There are 9 hidden switches. A switch that is on adds its own fixed numbers to the row, and there is some noise. The rows also spread widely along 14 directions, which tell nothing about the answers.
In the rows, zero is written as 128.
Some rows, each with its switches (1 for on, 0 for off) after it:
[147 122 151 112 130 137 123 117 157 139 142 128 136 156 186 139 143 190
 135 132 115 134 126 129  60 171 123 127 153 101 131 136 120 143 168] : 0 0 1 0 1 0 0 0 1
[189 120 168  82 129 132 102 109 138 182 132  92 111 136 114  90  91 205
 151 143  65 126 102  81 152 152 134 149 121 132 126 131 158 121 176] : 1 1 1 1 0 1 0 0 0
[120 105 196 137  82 102  79 105 105 138 159 124 143 141 140 102 136 206
  99 113 152 102  95  96  95 181 132 132 160 114 134 174 130 162 168] : 0 0 1 1 1 0 1 1 0
[160 114 135 147 129 141 132  61 119 107 142 129 142 170 132 125 107 164
 157 151 180 137  75 108 111 189 119 162 105 146 108 185 145 131 141] : 0 1 1 1 1 0 0 0 1
[144 166 167 143  88  87  69 118  80 142 150  87 103 127  63 112 125 181
 138  95  90 126  82  89 147 124 145 133 117 119 113 169 146 125 140] : 1 0 0 1 0 1 1 0 1
[150 135 153 127 113 111  52 120 149 143 107 131  98 106 120  82 139 160
 155 137 100  88  91  62 156 168 146 149 115 103 133 123 136 171 127] : 0 0 0 0 1 1 0 1 0
[178 103 157 132 149 133 111  98 133  98 138 103 180 168 140 150  88 161
 162 192 159 112 104  68 146 169  82 144 122 166  99 170 179 151 161] : 1 0 0 1 0 1 1 1 1
[145  78 165 149 117 126  71 114 138 107 162 155 154 153 124 110 141 180
 182 154 137  68  92  92 119 179  96 209 120 110 118 186 132 181 122] : 1 1 1 0 1 1 1 0 0
[106  65 124 106 145 138 122 148 102 143 121 157 158 130 133 147 122 161
 141 108  84 129 101 125 123 117  99 124 119 139 105 206 151 185 122] : 0 1 0 1 0 0 0 1 1
[187 100 129 127 134 147 157 112 120 146 183 100 138 159 117 135 102 188
 136  94  92 154 137 142  93 131 114 182 138 153 100 160 137  82 167] : 0 1 0 1 0 0 1 0 0
[ 87 159 123 119 145  76 109 128 130 142 132 116 126 182 177 128 138 157
 156 116 151 105 123 148 103 108 215 104 138  92 119  98 142 101 148] : 0 0 0 0 0 0 0 1 0
[128 174  96 148 162 147 143 128 103 101 157  67 181 157 126 135 123 159
 161 127 137 121 109 141 120 138 122 145 125 160 137 164 184 138 141] : 1 0 0 1 1 1 0 0 1
[146  97 159 143 144 118  65 107 124 116 144 157 165 168 147 122 146 192
 140 131 141  96 147  73  84 171 126 149 162 148  89 166 119 146 117] : 0 1 1 1 1 0 0 0 1
[149 139 116 133 154 141 164 118 115 137 151  83 140 155  93 114  87 160
 158  99 119 127 109 148 142 112 165 161 109 167 106 144 179  86 136] : 0 0 0 1 0 1 1 0 1
[135  84 177 131 153  69 125 125 125 142 145 152 123 131 109 141 109  98
  89  83 163 112 126 188 127  89 145 143 110 140 100 124 154 108 142] : 0 0 0 1 0 0 1 0 1
[168 134 172 126 129 109 127 102 105 108 177 142 143 171 130 140 133 173
 137 112 129 134 115 136  63 139 101 158 136 133 112 176 138 119 144] : 0 1 0 1 1 1 1 1 0
[133 127 186 115 114 112 107 112 121 134 111 118 115 100 110 150 111 139
  91 120 124 136  91 102 137 157 101  96 110 129 116 162 155 167 153] : 1 0 0 1 0 1 0 0 0
[126  86  68 136 182  99  88 142 116 153 144  85 203 142 195 122 111 146
 128 123 158 106 131 119 163 124 156 134 157 161 120 123 183 139 175] : 0 1 1 1 0 0 0 1 1
[111 159 136 110 167 110 131 171 137 132 149 107 141 139 122 144 115 124
 172 118 105  92 113 157 146  95 133 155  99 119 124 127 185 140 136] : 0 1 1 0 0 1 0 1 1
[139  50 187 116 146 101 110 134 138 136 160 157 168 132 149 166 110 147
 100 109 140 107 131 139 107 135  99 149 138 132  94 159 159 151 160] : 1 1 1 0 0 1 1 1 0
[151 143 124 136 148 118  79  93 117  89 114 168 136 159 151 113 157 150
 177 156 138 123  88  93  99 162 115 126 116 117 124 174 128 174  98] : 0 0 1 0 1 0 0 1 1
[198 144  87 153 151 138  99  93 132 113 136 103 130 140 105  81 112 154
 191 131 117 119  93  81 161 151 151 185 106 152 113 138 156 111 116] : 0 0 0 0 1 1 1 1 0
[136 123 138 103 144 121  87 150 159 144  91 140 111  90 155 158 137 128
 121 117  78 131 123  97 125 142 109  99 124 105 118 132 136 178 139] : 0 1 0 0 0 0 0 0 1
[168 106 168 140 133  45  64 122  99  96 166 140 164 173 141 179 131 131
 157 171 150 117  94 119 131 108  66 150 119 115  92 171 145 149 162] : 1 0 0 1 1 1 1 1 1
[122 110 191 129 105  93  83 114 134 148 153 103 137 151 128 131 105 195
 119 111 145  92 121  80 121 159 172 134 148 125 100 137 155 119 173] : 1 1 0 1 0 0 1 1 0
[151 163 119 157 145 160 116 114 134 113 151 106 134 142  96 103 130 175
 163 102 113 109 120 100 105 166 142 174 119 152 115 156 146 127 109] : 0 0 1 1 1 0 0 0 1
[120 176 123 173 113  80  25 144 126 123 163  83 147 112 155 163 160 166
 112  85 128 107 139  56 106 170 136 135 171 114  92 133 125 139 152] : 0 1 1 1 1 1 0 0 0
[205 175 111 109 160 129  72  93 122 115 118 139 129 154 164 106 164 192
 154 123  72 160 140  76  57 151 140 103 165 125 132 141 120 123 122] : 1 1 0 0 1 0 1 0 0
[186  69 210  96 120 122 118 120 122 139 149 170 124 154 110 154 121 187
 127 125  72 142 125 118  80 131  70 150 135 130  90 185 115 136 147] : 0 1 0 1 1 0 1 0 1

New rows. What belongs after each?
[226 144 154  81 182 125 123 114 158 155 115 125 102 120 114  90 100 137
 138 124  67 134 131 122 134 115 130 147 109 155 130  87 165 102 143] : 0 0 0 1 1 1 0 1 0
[119 119 132 138 133 157 147 149 144 118 125  96 146  97 119 185 105 125
 120 117 113 135  98 124 148 153  83 129 105 137 101 167 165 171 149] : 0 0 0 0 1 1 0 0 1
[166 168 177 132 105 119 108 123 144 136 161  68 111 122 104 142 106 158
 145 140 113 118  88 101 140 168  93 163 100 112 130 138 160 140 179] : 1 0 1 1 0 1 0 0 1
[123 130 102 137 167 104 128 119 157 108 131 125 153 159 194 137 127 108
 164 145 188 103 102 160 112 136 154 139 115 110 140 118 167 142 150] : 0 0 0 0 0 0 1 1 1
[168 122 115 135 176  80  96 125 101 112 151 111 172 157 145 159 112 119
 138 138 149 137 118 134 145 104 105 138 131 152  95 147 162 117 157] : 0 1 1 1 1 0 1 0 1
[158 128 147 139 108  79  90  74 125 146 146 130 102 122 136 132 122 156
 105  79 150 147  81 117  99 163 164 141 114 111 113 144 140 111 164] : 1 1 0 1 1 1 0 1 0
[130 106 152 182 146 153 139 113 155 113 177 121 152 130  77 152  92 151
 127  58 160  90 148 104 117 167 159 200 117 179  53 152 166  95 106] : 0 1 1 0 0 1 0 1 1
[194 136 144 107 147 115 130 116 101 132 174 134 128 171 110 148 118 171
 170 114  69 159 113 134  91 107  88 166 112 136  92 175 139 102 139] : 0 1 1 1 0 1 0 1 1
[182 160 148 136 149 108  67 155 130 133 171  81 160 117 143 161 140 166
 101  97  84 127 182  76  97 142  87 139 178 153  97 122 141 123 162] : 0 1 1 1 0 1 0 0 1
[185 136 105 124 183 139 109 124 130  94 129 113 171 145 141 149 109 130
 180 169 115 129 104  92 148 145  69 156 114 158 102 167 169 154 129] : 0 1 1 1 1 1 1 0 0
[107 122 117 188 119 108  69 118 106 124 164  91 160 123 114  98 130 161
 120  89 170  82 118  85 158 162 172 161 143 148 103 146 151 134 129] : 0 0 1 0 0 1 0 1 0
[194  85 131 156 151  89  43 139 120 117 182 146 178 143 151 138 158 165
 129 105 107 107 168  89  90 130  83 183 173 147  95 152 119 138 140] : 0 1 0 1 1 0 1 1 1
[ 97 106 158 107 152 119 154 161 103 143 169  92 178 170 124 189  95 171
 130 112 109 126 132 162 119  96 113 123 133 146  89 171 174 123 172] : 1 1 1 1 0 0 0 0 1
[129 114 119 177 122  98  67 145 138 100 148 131 145  91 137 173 150 102
 129 106 145 105  98 110 125 155  72 169 114 112 106 174 137 188 128] : 0 0 0 1 0 1 1 0 1
[133  78 105 148 138 167 109 136 130 120 159 115 179 138 140 138 133 182
 162 130 108 103 126  94 113 171  84 181 136 144 112 193 143 177 134] : 1 1 0 1 0 0 0 0 0
[202 107 125 108 167 119 101  79 128 142 112 151 135 129 171  62 132 149
 109 122 134 136 122 120  98 150 141 120 143 152 161 124 148 137 143] : 0 0 0 1 0 0 1 1 0
[150  52 101 156 115 132 109  62 116 140 104 121 131 132 137 114  94 154
 128 142 172 150  71  82 177 179 151 130 110 149  91 172 136 136 150] : 0 0 0 0 0 0 0 0 1
[ 99  85 150 128 166 108 101 186 143 131 160 133 193 126 171 154 145 136
 116 104 134  64 158 157  98 116  99 158 157 135 130 142 165 181 144] : 0 1 0 1 0 1 1 0 1
[149 183 127 138 136  77 104  99  81 132 188  67 149 186 130 112 121 182
 147 105 152 129 111 141 109 116 180 144 144 133 124 136 163  69 170] : 1 1 1 1 0 1 1 0 0
[144 146 160 158 158 134 147 115 108  81 207 121 182 185 118 136 144 161
 136 109 164 104 164 163  57 136 103 170 144 157 118 162 151 113 127] : 1 0 1 0 0 0 0 1 0
[125 102 135 112 124 101  95  94 121 155 102 139 128 114 178 111 122 162
  92  99 152 140  78 110 110 167 170  90 140 118 141 152 153 158 164] : 0 1 0 1 1 0 1 1 0
[128 155 124 168 121 101  47 114 116 119 137  89 144 116 147 107 148 147
 118 124 168  99 118  68 145 179 144 128 148 128 131 134 145 160 146] : 0 1 1 0 0 0 0 0 1
[166  74 104 137 150 133 107  85 135 154 118 122 149 126 152 111  97 167
 120 107 138 138 111  86 138 164 161 135 132 168  95 143 155 122 147] : 0 0 0 1 0 1 0 1 1
[169 107 112 144 186 130  99 104 118 105 108 168 136 111  87 120 116 100
 139 104 127 126 106 110 151 133 112 157  88 175  90 172 158 149  76] : 0 1 1 1 1 0 0 0 1
[104 104 191 153 104  93  99 109 121 122 176 144 144 174 126 146 134 189
 127  93 164  94 117 126  73 155 154 160 147 118  77 167 120 115 134] : 0 0 1 1 1 1 1 0 0
[131 191 119 141 137 132  99 135 157 134 152  75 129 128 143 106 127 160
 164 115 129  88 109  96 121 173 157 167 122 116 153 118 172 145 151] : 0 1 1 1 0 0 0 1 1
[135 119 165 123 123  86  82  97 152 158 136 147  99 173 140 116 130 193
 149  99 127 104 134  99  95 143 222 146 143 104  78 100 112  74 133] : 0 1 0 0 1 1 0 0 0
[147  90 206  96 150 114 119 153 142 150 117 175  97  98  66 141 108 128
 101  75  61 120 132 144 135  96 118 133 105 132  79 140 138 132 111] : 0 0 1 0 1 0 1 0 0
[125 136 112 145 155 116  54 112 170 115 117 132 149 148 173 152 133 162
 184 143 146  89 111  54 112 184 155 147 125 115  90 141 148 157 118] : 1 1 1 1 0 1 0 0 1
[109 191 113 161 131 124  75 124  88 118 161  40 186 132 130  94 131 194
 125 111 153  93 119  71 148 171 170 121 166 155 145 146 186 145 156] : 1 1 1 0 1 1 0 1 0
[177 117 135 143 159 126 110  84 117 123 132  91 155 136 100  91  85 141
 135 147 163 108 105  88 184 154 138 151 108 186 116 137 190 124 145] : 1 0 0 1 0 1 0 1 0
[127 139 168 127 149  57  69 138 125 126 145 120 143 162 136 188 123 141
 138 131 132 114 130 110 124 107 132 114 129 119  68 129 146 116 148] : 1 0 1 1 0 1 0 0 1
[175 149 153 130 152 154 103 114 113 104 148 109 161 144 123 102 138 174
 141 147 110 111 141  83 106 165  75 146 146 167 128 164 145 157 122] : 0 0 1 1 0 1 0 0 0
[ 99  45 173 144 124 123 112 136 145 170 131 159 117  92  89 115 114 150
  83  43 122  89 135 138 134 134 179 157 122 144  87 138 139 135 113] : 0 0 0 0 0 1 0 0 1
[176 157  89 178 177 116  94 106 123  95 168 132 155 137 108 101 142 130
 162  73 143 102 132 129  94 128 152 191 117 163 121 145 166 113  89] : 1 0 0 1 0 1 1 1 1
[149 106 121 109 162 126 108 104 158 154 120 126 164 135 219 118 127 172
 106 113 148 120 137 108  74 174 160 111 168 142 141 116 160 144 168] : 0 1 0 1 0 1 0 1 1
[147 135 167 114 153  89  75 158 137 121 131 128 156 108 159 194 136 131
  92 115 101 127 152  87 107 133  74 100 155 136  90 138 149 163 155] : 0 1 0 1 1 1 0 1 0
[153 110 150 141 120 128 124 142 128 130 187  84 136 170  71 159  95 178
 187 138  93 105 114 112 157 126 101 214 101 134  75 163 147 104 159] : 1 1 0 1 1 0 0 0 0
[200 138 164 122 159 115  83  81  77 122 137 125 149 137 102  71 132 166
 104 124 121 134 135  99 116 139 110 117 146 182 135 155 151 130 122] : 1 0 1 1 0 1 0 0 0
[ 94 136 116 153 125 150 130 149 142 123 168  81 170 137 151 149 131 173
 153 114 142  88 109 125 105 173 121 176 135 126 132 163 162 166 154] : 0 1 0 1 1 1 0 0 1
[144 153 173 112 138  95  63 174 153 153 160  89 148 140 135 152 119 194
 153 113  65  88 145  78 117 123 136 140 153 115 101 117 162 130 166] : 1 0 1 1 0 1 1 1 1
[100 138 133 133 122 138 114  78 105 109 113 131 127 194 116 130 117 198
 191 148 138 131  79  82 119 162 178 105 110 121  79 191 132 125 106] : 1 0 1 0 0 0 0 0 0
[109 147 180 145 108 123 147  92 146 127 147 129 101 122 117 118 124 142
 101  68 182 106 104 155  82 172 183 149 115 115 135 134 152 117 136] : 0 1 0 0 0 1 1 0 0
[176 107 124 169 109 138  82  94 146 117 137  76 143 102 118 145  92 155
 128 141 147 132  76  49 173 210  96 163 114 142  95 170 155 155 171] : 1 0 1 1 1 0 1 0 0
[180 134 143 136 150  81 100 110 124 116 158 162  98 139  81 125 121 108
 173 100 113 123  85 155 124  99 118 190  67 110 105 153 146 116 111] : 1 0 1 1 0 0 1 1 0
[ 90  82 168 128 149 102 142 159 114 123 171 105 202 181 167 192 116 154
 116 141 165  99 151 163 107 110  96 126 157 149  91 155 159 138 174] : 0 0 0 1 0 1 0 0 1
[124 113 168 104 117  98 120  94 160 144 123 118 127 151 198 154 101 159
 130 162 175 126  72 115 121 183 146 115 122  90 122 127 155 143 200] : 0 1 1 0 1 1 0 1 0
[149 193 140 149 139 143  91 113 108 109 162  69 172 106 149 101 155 170
  86  99 148 112 141  97  80 195 103 124 169 157 176 152 169 168 154] : 1 1 1 1 0 1 0 0 0
[193 139 150 124 109 132  90 125 147 145 182  51 153 171 148 113 110 226
 187 178  95 103 100  78 128 176 105 190 146 113 138 136 151 130 206] : 1 0 1 1 1 1 1 0 1
[183 115 111 139 100 115  99  99  86 167 158  88 116  87 124 100 123 168
  77  67  97 175  99 110 129 153 116 137 138 142 140 163 137 127 182] : 0 1 0 1 0 0 0 1 0
[167 166 119 103 156 146 109 141 166 110 112 116 136 109 164 183 121 141
 159 141  75 148  96  84 103 165  71 118 113 110 125 161 167 182 154] : 1 1 0 1 1 0 1 1 0
[164 107  81 158 119 129 106 107  92 153 158  86 133 121 107 117 117 174
 128  78  92 160 108 105 144 136 136 159 130 155  89 168 132 103 145] : 0 0 0 1 0 1 0 0 0
[203  85 121 150 144 105  93  70 135 142 164 163 116 149 112  67 129 160
 164  98 133 108 100 136 106 144 159 221 100 135 123 135 132 103 122] : 1 0 0 1 1 1 0 1 0
[164 101 169 110 152  73  79  98 105 152 140 131 157 146 154 115 115 174
  86  97 140 127 143 108 105 123 167 102 168 157 110 129 161 105 162] : 1 1 0 1 0 1 1 1 0
[186  80 199 112 152 107  99 101 128 112 150 179 150 177 136 134 128 170
 137 146 130 114 144 109  89 141  97 154 147 144  82 155 123 123 127] : 0 1 1 0 1 1 1 0 0
[148 122 114 129 130 182 135 131 132 147 157  93 148 120 138  72 135 200
 136  97  87 115 124 128  97 168 128 163 151 135 162 156 143 152 148] : 0 0 1 0 0 0 1 0 0
[143 141 107 162 145 159 110 147 142  93 162 122 150 124  96 125 140 152
 183 106  93  91 116 111 114 149 102 195 110 128 122 174 154 166 103] : 1 0 0 0 1 0 1 1 0
[143 137 120 171 165 149 109 124 141  89 145 111 174 114 108 174 102 137
 121  82 146 120 131  73 122 173 120 150 128 181  69 174 177 138 114] : 0 1 1 1 1 0 1 1 1
[137 127 131 138 158  98 103 129  74 126 189 104 192 175 134 113 132 181
 128 101 139 109 143 136 110 112 137 152 163 167 111 157 159 111 147] : 0 1 1 1 1 1 0 1 0
[162 192 132 155 161  82  75 142 142 104 159 103 111 122  73 148 123  99
 172 107 114  95 122 117 163 109 135 187  84 122  89 107 161 104 113] : 1 1 1 0 1 1 0 0 0
[149 110 146  66 177 113 110 142 121 139 110 160 137 170 152 153 124 156
 171 158  63 139 127 121 117  95  94 107 123 124  92 159 136 146 128] : 0 1 1 1 0 0 0 0 0
[139 120 135 154 151 124  59 134 153 106 147 129 169 125 152 124 153 153
 151 140 138  71 125  89 111 178  95 175 136 127 125 148 145 189 124] : 1 0 1 1 1 1 0 0 0
[181 128 126 130 111  81  58 105 129 152 142 142  92  84 136 133 138 133
 128  89  97 150  63 108 115 155 105 157  92  86 132 160 136 163 154] : 1 1 1 1 0 1 0 1 1
